The rows of a group lie close to one hidden flat surface of 12 dimensions, which may be shifted away from zero. Surfaces can cross.
Known rows, each followed by its group:
[-26  28 -12  19  26  -4   9   4  15 -11  33 -25  17 -18  24  23  12]
tepel
[ -1   2  15  16 -24 -25   8  18 -10  10 -29 -11  -2  18 -34 -42  -7]
radi
[ 20 -26  22 -49  -3 -16 -20 -19  18 -11  24 -13  -8  12 -20 -11  20]
sar
[-22 -29 -24  -4 -44  11  49   0   3 -35 -34 -29 -33 -24  17  20 -13]
zut
[ -9   6   2 -31  27  37 -16  15  31  33  25  13  15 -17   5  24 -18]
tepel
[ 27   3  12 -15 -31 -12 -10  -2  22   0  29 -25  10  17  16 -39   4]
tino
[  3 -28  -8  10 -36  -6  32  13 -22  11  33 -10   4  30  39  19   1]
radi
[  6   5  -9 -18   8   2  42  25  11   8   7 -20 -40  -2  26  17  33]
tino
[ -9   0  65 -11 -12   2   6 -34  20 -15   3  -4  30 -14 -25  -6  26]
sar
[ -6  -4  45   7 -30 -61 -21  -2 -36 -31  12 -22   1  21 -42 -44   4]
radi
[ 14 -14  -1 -27  -3   6 -58   5   1  30  57  16  20 -29  21  12  -7]
tepel
[ 14   4 -15  35 -15   8 -17   2  11  13 -18   3  28  12  -6 -31 -45]
tino
[  6  21  31   5  -6 -16  -6  -5 -30 -14  15  -8   1  22  -3 -15   6]
zut
[  7  17  12 -10 -19   1 -23  -2  30   4   7 -45  21 -23 -11 -33 -16]
zut
[ 29 -52 -14 -14  -2 -13 -18   3   6  -1  52   1  17   4  33 -29  16]
radi
[-18  17 -43   4 -56 -25   5  19  -4 -10 -13 -11 -36  37  16  -3 -24]
zut
[ -1  41   9   5  26   8 -45  33 -13  20  -9  -3  -2 -33 -24 -22 -32]
tepel
[  0  32  29 -20 -45  30 -22 -29   5  19  -4   1  32   2   3  -8  -8]
zut
[ 29 -19  17 -18 -34 -16 -53 -32  -1 -16 -11  11  10   7 -28 -44 -20]
zut
[-13  25  12   7  -3 -13 -29 -12   1 -14  20  16  13  -8   6  -8  15]
tepel
[-11 -35  -4  -1 -15 -15  -7  -4  -3 -37 -10  27 -26 -13 -15  26 -17]
tino
[  5 -40  -4  12 -45 -20 -11  11  -7 -10   9  39  -1  -4  18 -12  -8]
sar
[  5  12  -2  47 -17  -1 -10   4  30   8  -3  16  41 -40  23 -23   2]
tepel
[  1   6 -13 -13  26  33   1 -13   3   6 -25 -11   9   3 -11 -10 -14]
tino
[ -4 -22  25   2 -28  10  19 -20 -39 -33 -16  42  -9  -7   8   1  11]
zut
[  8   5  12  24 -20  -8  -3 -16  -9  -3 -54   3   6 -18 -31 -25  -7]
sar
[ -5 -24 -18   6  -7  -4  -5  -4   9  -9 -21   4  -8  -7 -14  14 -26]
zut
[ 45 -11   1 -15   5  24 -28  -5 -37 -19  23 -14  -8  -6  21 -20 -27]
tino
[ 36 -29  29  51   6  -2  12   6 -25 -24 -21 -11   8  -4 -25 -24 -50]
tino
[-22 -22  -5 -47  -7   4  -4 -26  11  15  39 -26  40  -9  22  -8  54]
sar
[-17  33  -8  36 -10 -20  -3  23  18  -6   8  10   6  12   4  -4 -28]
sar
[ -8 -27 -11   9 -23 -21 -19   6  11   0  -7  37   9 -11  -8 -17  -7]
radi
[ 13  11 -24  12  11 -21 -38  11  -3 -10  24 -11 -16   6  -2  16 -29]
radi
[-26  26  14   8  18 -11   4 -17  42 -25  27 -17  30 -14   6  -1  30]
tepel
[ 14   2  35  18  32  24   3  27  13   2  17 -10   7 -82   5  -1  -8]
tino
[ -6  28   3 -24  -2   1  11  26  30  -6  -3 -21 -12 -11  16 -51  27]
tepel
[ 17 -13  31   0  12 -20 -39  -6 -11   5  43  -1  42  -2  -9 -46   9]
radi
[  4 -15   9 -23  14 -19 -12  13 -15 -28   5   6 -42 -15 -19  -5   4]
radi
[  8  -9  19  24  31   7   8  -4 -12 -29 -40   9 -14 -40 -27  -8  -2]
radi
[ 13   1  11  34   0  -9  11   8  39   7   7 -34  21 -47   4 -10   5]
sar
[ 19 -33 -32   1 -14  24   8  14  39  54  25  12  27  25  29  40 -35]
zut
[  8  25  35  23  -6   7  -6  18  28  24   5  16  34  -3  -3 -33 -17]
sar
[  2  26  -6  28  26  12  40 -19   0 -15 -10 -17   9  18  25   8  29]
tepel
[ 29 -34  14 -35   4   0   0  26  11  20  18   9 -20  18   0  -9   2]
zut
[  6  10 -24 -27  13  19  28  17  25  11 -21 -23 -26 -10  14 -14  22]
tino
[  9  22  42   5  12  28   2  18   5  10   7  51   3  21   0  19 -30]
sar
[ 30 -13 -13 -16  28  33  -1  10  -4  47 -17  -4   0 -24   1  -7   7]
sar
[-14  -7  11  16   1   7  34 -19 -13   5 -23  14   0  37 -20  66 -11]
zut
[  8  46  23  35   1   0  -9  -7 -30 -10 -18   6   9 -15  -4 -40  11]
tepel
[ 23  -6  35   6 -25 -10  -4   6 -31 -10  10   5   1  -6  10 -45  12]
sar
[ -9  -6 -17  14  31  18  19 -11 -65   7  -4 -21   6  15   0  21  -1]
sar
[ -5   3 -24 -51  -3   1   3   0  63  -2 -16  -9 -16  41 -10 -25   2]
tepel
[-28  54 -17 -26  32   3 -44 -16  13   9  14  32  13 -22  19  -1  56]
tepel
[-10  31 -20  16  33  21   5  15 -22   7 -15 -31  -7 -39   6  11  -2]
tepel
[  4  44  28 -13  24  14 -36 -16  -6  15  62  11  35  25  22  13   5]
tepel
[-26   7 -41  -1 -26 -27  16 -19   6 -29 -21 -13 -23  39   2  11   9]
zut
[ -1  12 -14  42   5  -4  23  13 -20   7 -33 -18  -2   7 -14  -6 -18]
radi
[ -1   0  42   3 -34  -2 -10 -15  11   0  -1  35  26  -7  -7 -10   3]
zut
[ 29  29  28  -6 -10  -4 -33  13  33  19  56  -1  18  12  23  -7  -7]
sar
[ -8 -12  22   0 -15 -15 -14 -26   8  -2  35  -3  43  -2   2   1  18]
radi
[  9  36  -4 -39  27  -4 -51  -4 -12  13  22 -14 -19  24 -20  11  -8]
radi
[ 39  -8  38  -5  19  24   3  -9   7  15  44 -37  18 -12  10  22  -5]
tino
[ 10   0  16  45 -38 -23  -5   6  21  -1   4  -4  31 -20   3 -27 -12]
radi
[-14   9 -31   2  17   1 -29  36  -8   4  -5  28 -20 -24   1  -5 -26]
zut
[ 31 -19   7   3   1  -9 -46   3 -31  21   6   5   7 -21 -14 -26 -11]
sar
[-14 -24 -16  21 -10 -14  11  -8  22 -22 -34   9   2 -71   2 -11  35]
tepel
[  2   9  -4  10  56  25  20  -7  13  28  14 -37  25  13 -10  49 -16]
tino
[-12  -9  20   0  21  -3  -6   4  -1  44  -9  -1  48  -1 -43 -26   5]
radi
[  9  12  43 -14   5  33  15   1 -14  14  38   0  21 -11  31   8  20]
tino
[ 20  -7 -40  21  14   0  16  33  -2  -9 -52 -13 -46  -8 -10 -16 -33]
tino
[ -4   7  -9  30  56  12  39   2 -11  -1 -22 -49   7  29 -29  10 -25]
tino
[ 30   9  20  -9  23  -1  -9  15   2  33 -11   0 -16  31 -40  -3 -17]
tino
[ 12 -23  22  76 -19   7  26   6 -18  -3 -11  23  30 -29   9   6 -29]
radi
[-13   6  -9  -8  26 -14 -23   6 -14 -33   4 -26 -18 -32 -13 -20  -3]
zut
[ -9   3 -20 -10   8  23  27   1  26  25  24 -17  24  -7  40  16  28]
sar

New rows. What belongs after each?
[-26   4  -9  23 -11 -43  14  17  18  -6  16  -8  -2  35  -5   5   0]
tino
[ -3  30  20 -11   3   8  20   2  17  34  19  -4  17  29  13  16  27]
zut
[ 16  46  16  16  23  -3 -19   3 -20   4 -21 -10  -9  33 -35 -15 -30]
sar
[ 30 -71 -24 -14   7  23  35 -11  -4 -22   0 -31 -17  -7  18  16  -7]
zut
[-21  16 -18  11  -2 -37 -23  -9 -22 -49  -2 -24 -20   3 -12 -17  -7]
zut
[ -1  13  26  24  -8 -44  -6   9  12 -18  32 -28 -15   0 -17  26  -5]
tino
[ -9   2 -22  10   1 -20  -2   6   3   2  24  24   4  32  23   4  15]
zut
[  5 -38 -18 -24   4   5  31   8   4 -33  10 -26 -28  -7  29  -8  16]
tino
[  2  15 -18  -1   2  22 -34 -63  -5 -16 -36   9  31   6 -11 -14   5]
zut
[ 14  31 -16  26 -10  -3 -37  -6   6 -21 -27  19 -15 -21  -1 -13 -29]
radi
[-16 -13   9 -26   9 -29 -49   1  24  11  25   8  12 -12 -35   8  -1]
radi
[  3  15  38   1 -18  27 -16  29 -31   5  17  26  -1 -16  15 -16 -30]
tepel
[ 18  10 -26  27  14  11 -37  -4 -31  41  14  -1  26   6  -1  20 -36]
sar
[ 14  11  -3 -17  33  25   6  15  10  10  21  10  -5  37  16   4 -11]
tepel
[ 29  22  20 -22   2  33 -26 -28 -32 -16  15 -22 -10 -24  18  10  -5]
tino
[ 20   1  -2   3  46  -4 -30 -34 -23   0 -26  -3  -2 -39 -33   5  29]
tepel
[  3  -4   6  19  22 -25 -44   9   9 -17  39  61  14  -2   7  -2   0]
tepel
[ 10  -7   7 -22 -36  25  -8   5   8   4  32 -32  13 -30  33  -7 -14]
zut
[  2 -29 -10  16  18  -1  11  15   9 -30 -14 -19  -7 -32 -11 -27 -19]
tino
[-12  25   8   5  53  30   4  42 -39   6  14 -21 -17 -29  -4  25 -36]
tepel
[  5 -32 -24  19  -3 -33 -17  -3   7 -37  32  -6  -3  -4  15  -1  -5]
radi
[-28  -5   6   2  11 -15  -7   5  42 -18  45 -26  22 -18  -1  24 -15]
tepel
[ 30 -21   3  -6  20  14  10  -7 -27 -14 -22 -22 -22  -2 -10 -15 -13]
zut
[ 15 -43  -7 -31  56  15  -7  25 -21 -13  18  -5 -34 -10  -5   7 -15]
tino
[ 27 -19 -17  -8 -16  26  -9  -7 -41  -9 -11  17  -5  26  26 -31 -28]
tino
[  0  -8 -32   9 -24 -22 -36 -38   3  -5   7  -5   0   9 -10  56 -19]
sar
[ 23 -31  10  -5 -32   4  47  20 -13  -3 -22   5 -35  23  14 -12  -1]
zut
[ 11  -6   5 -35 -25  21   4  -4   4  -6   7 -70 -13 -25   4  -2 -21]
zut
[-24  16  16 -66  -4   1 -14 -15  18 -14  28 -21  -5   8   0   5  23]
tepel
[  3  14 -37  -3   9 -24 -49 -36  27  10   7 -26  22 -19  -6  -1  27]
tepel
[-16   1   2 -36 -16  10 -35   3  -6   6  10  35  -1 -45  13  -1  14]
tepel
[-31  17 -11  28  24 -18  29  38 -20  -3  -1  -1   2  39   0 -30  -5]
tino
[ 21 -16 -24  22  20   5  -4 -30 -22 -14  15 -30  18  18  12  12 -18]
zut
[ -1  12  65  -9  -8  21   9  -3   8 -17  -4  22  16 -22  -8 -26   9]
tepel
[ -5  -6 -11 -17  23 -33 -44 -24  21 -19  58  16  16   8  15  15  35]
tepel
[ -2 -47  10 -27   9  -3  28 -12 -10 -25   5 -13   8  52  -9 -45   8]
tino
[ 22  -7  27   4   4 -17  -4  17 -17   3  18 -20  13  -1  -1 -59  18]
radi
[-31  23 -15 -18   8  23 -12  -6  41  16  -4  29  17 -10   6  16  11]
tepel
[ 19  36  31  10   9  -3  15  34 -10  13  16 -15 -38 -23  10  26  14]
tino
[  3  44 -15 -12  -2 -13 -17  10  29  -2  22  -5 -27  32  15  12  -6]
sar
[ -8  12 -35 -31 -42   2 -10 -27   0 -32 -27 -12 -12   1  19 -45  18]
zut
[-16   0  29  -2  17  -1  27   1   2   9 -21 -22   9 -16 -37  -3  17]
radi
[  9  24  -8  10 -25  -8 -47 -20 -15 -26  25  29   9  -2  35  -7  -6]
radi
[ 51   2  33   1 -21  -1  14  -3  23  -7 -21 -39 -16 -19  -8 -30   1]
tino
[  9  35  20  23  -6 -16 -15   4 -18   5  51 -23  13  27  11   7 -14]
tino
[  8 -21   4  22   9 -30  30  38   3   5  22  -1 -34  19  -5  47 -10]
tino
[ -3 -15   0   4 -30 -36   7  -8 -21 -35 -11  17 -33  47 -15  -1  -1]
zut
[-22   1 -26  17  28   1   4  24  -3  -3   5  -8  -5 -78  21  12  25]
tepel
[  2 -11 -47  16  19   4 -30   7   2   8  -1   2   4 -13  -2  14 -47]
zut
[-20  31  15  20 -23   4  18 -11   3  -6  -2  10  20  28  13   5  -5]
sar
[-14  -4 -33  18   0  14  14   6  -1   6 -35   1  -1 -65  14   3  20]
tepel
[  0  18  11  -7 -16  25 -24 -24 -36 -32  -2   4 -11 -38  16   7  -9]
tino
[ 4 21 -3 -9 39 26 -1 27  2 20 35 -7  5 -2 25  9 -7]
tepel
[ 12  50  24   2  26  -6 -10  22  29  -1  18  -4 -18  47 -14   2 -31]
sar
[-24  -9 -29   5   2 -19  18  27 -26 -36  -3 -20 -52  -2   3  17 -16]
zut
[ 49   7 -10  -9 -18  30  -6   7   5  30 -12  10 -19  15  16   5 -25]
radi
[ 37  -9   3  -7   3  18   7  15  23  20 -11 -31   5  17 -11 -22 -36]
tepel
[ 17  -2  12 -28 -56   8   9  -8  17  -4   5  39 -12  40  36 -15  10]
sar
[-44  18 -19  -3 -33 -25  -2   0  41 -13  -1 -28  -2  -6 -12  18  -5]
zut
[  5  23  20  20 -18   6 -47 -20 -38 -22  13  13   2 -23   2  24 -39]
tino
[  6 -21   7 -16 -11   1  30  12  40   6 -10   3 -15 -15   7   6  22]
tino
[  6   4  16  -4   1   7   2 -18 -15  14 -13  -5  29  47 -25 -32 -10]
sar
[ 32  -3  22  21 -60   6  15 -15  14  16 -40  -3  16  25 -18 -24 -37]
zut
[-21 -16  27 -31 -34 -24  -2  -4  59  10  47   8  20   5   2  21  24]
zut
[ -1  -8 -11 -20  28   5 -15  -1  27  -2  15 -24 -13 -27 -11  31  -8]
tino
[ 48   3  27  30  20  53  26 -17  -5  30   9 -33  45  -7  17  19 -27]
tino
[ 19  18  10  59 -63 -38   9  12  28   3   7 -11  -3  -3  13  18 -19]
tino
[ -1  -2   0  -7  56   6 -15  20  -5 -11  33 -33   4 -26  -3 -14 -14]
tino
[ 46  16 -23  25  -7  47  -2  -3 -35  -2 -27 -10 -24 -24  33  12 -43]
tino
[-23  14 -15  -3 -21  23  42   4 -11  -8 -57  -3 -29 -11   8   8   1]
zut
[-22   1 -40   8   1  33  18 -20   5  -1 -27   5  18   5  15  29 -18]
tino
[  9  24  40  10   9   4   3  24 -37  13  -1  -4 -22  18 -27   9 -33]
zut
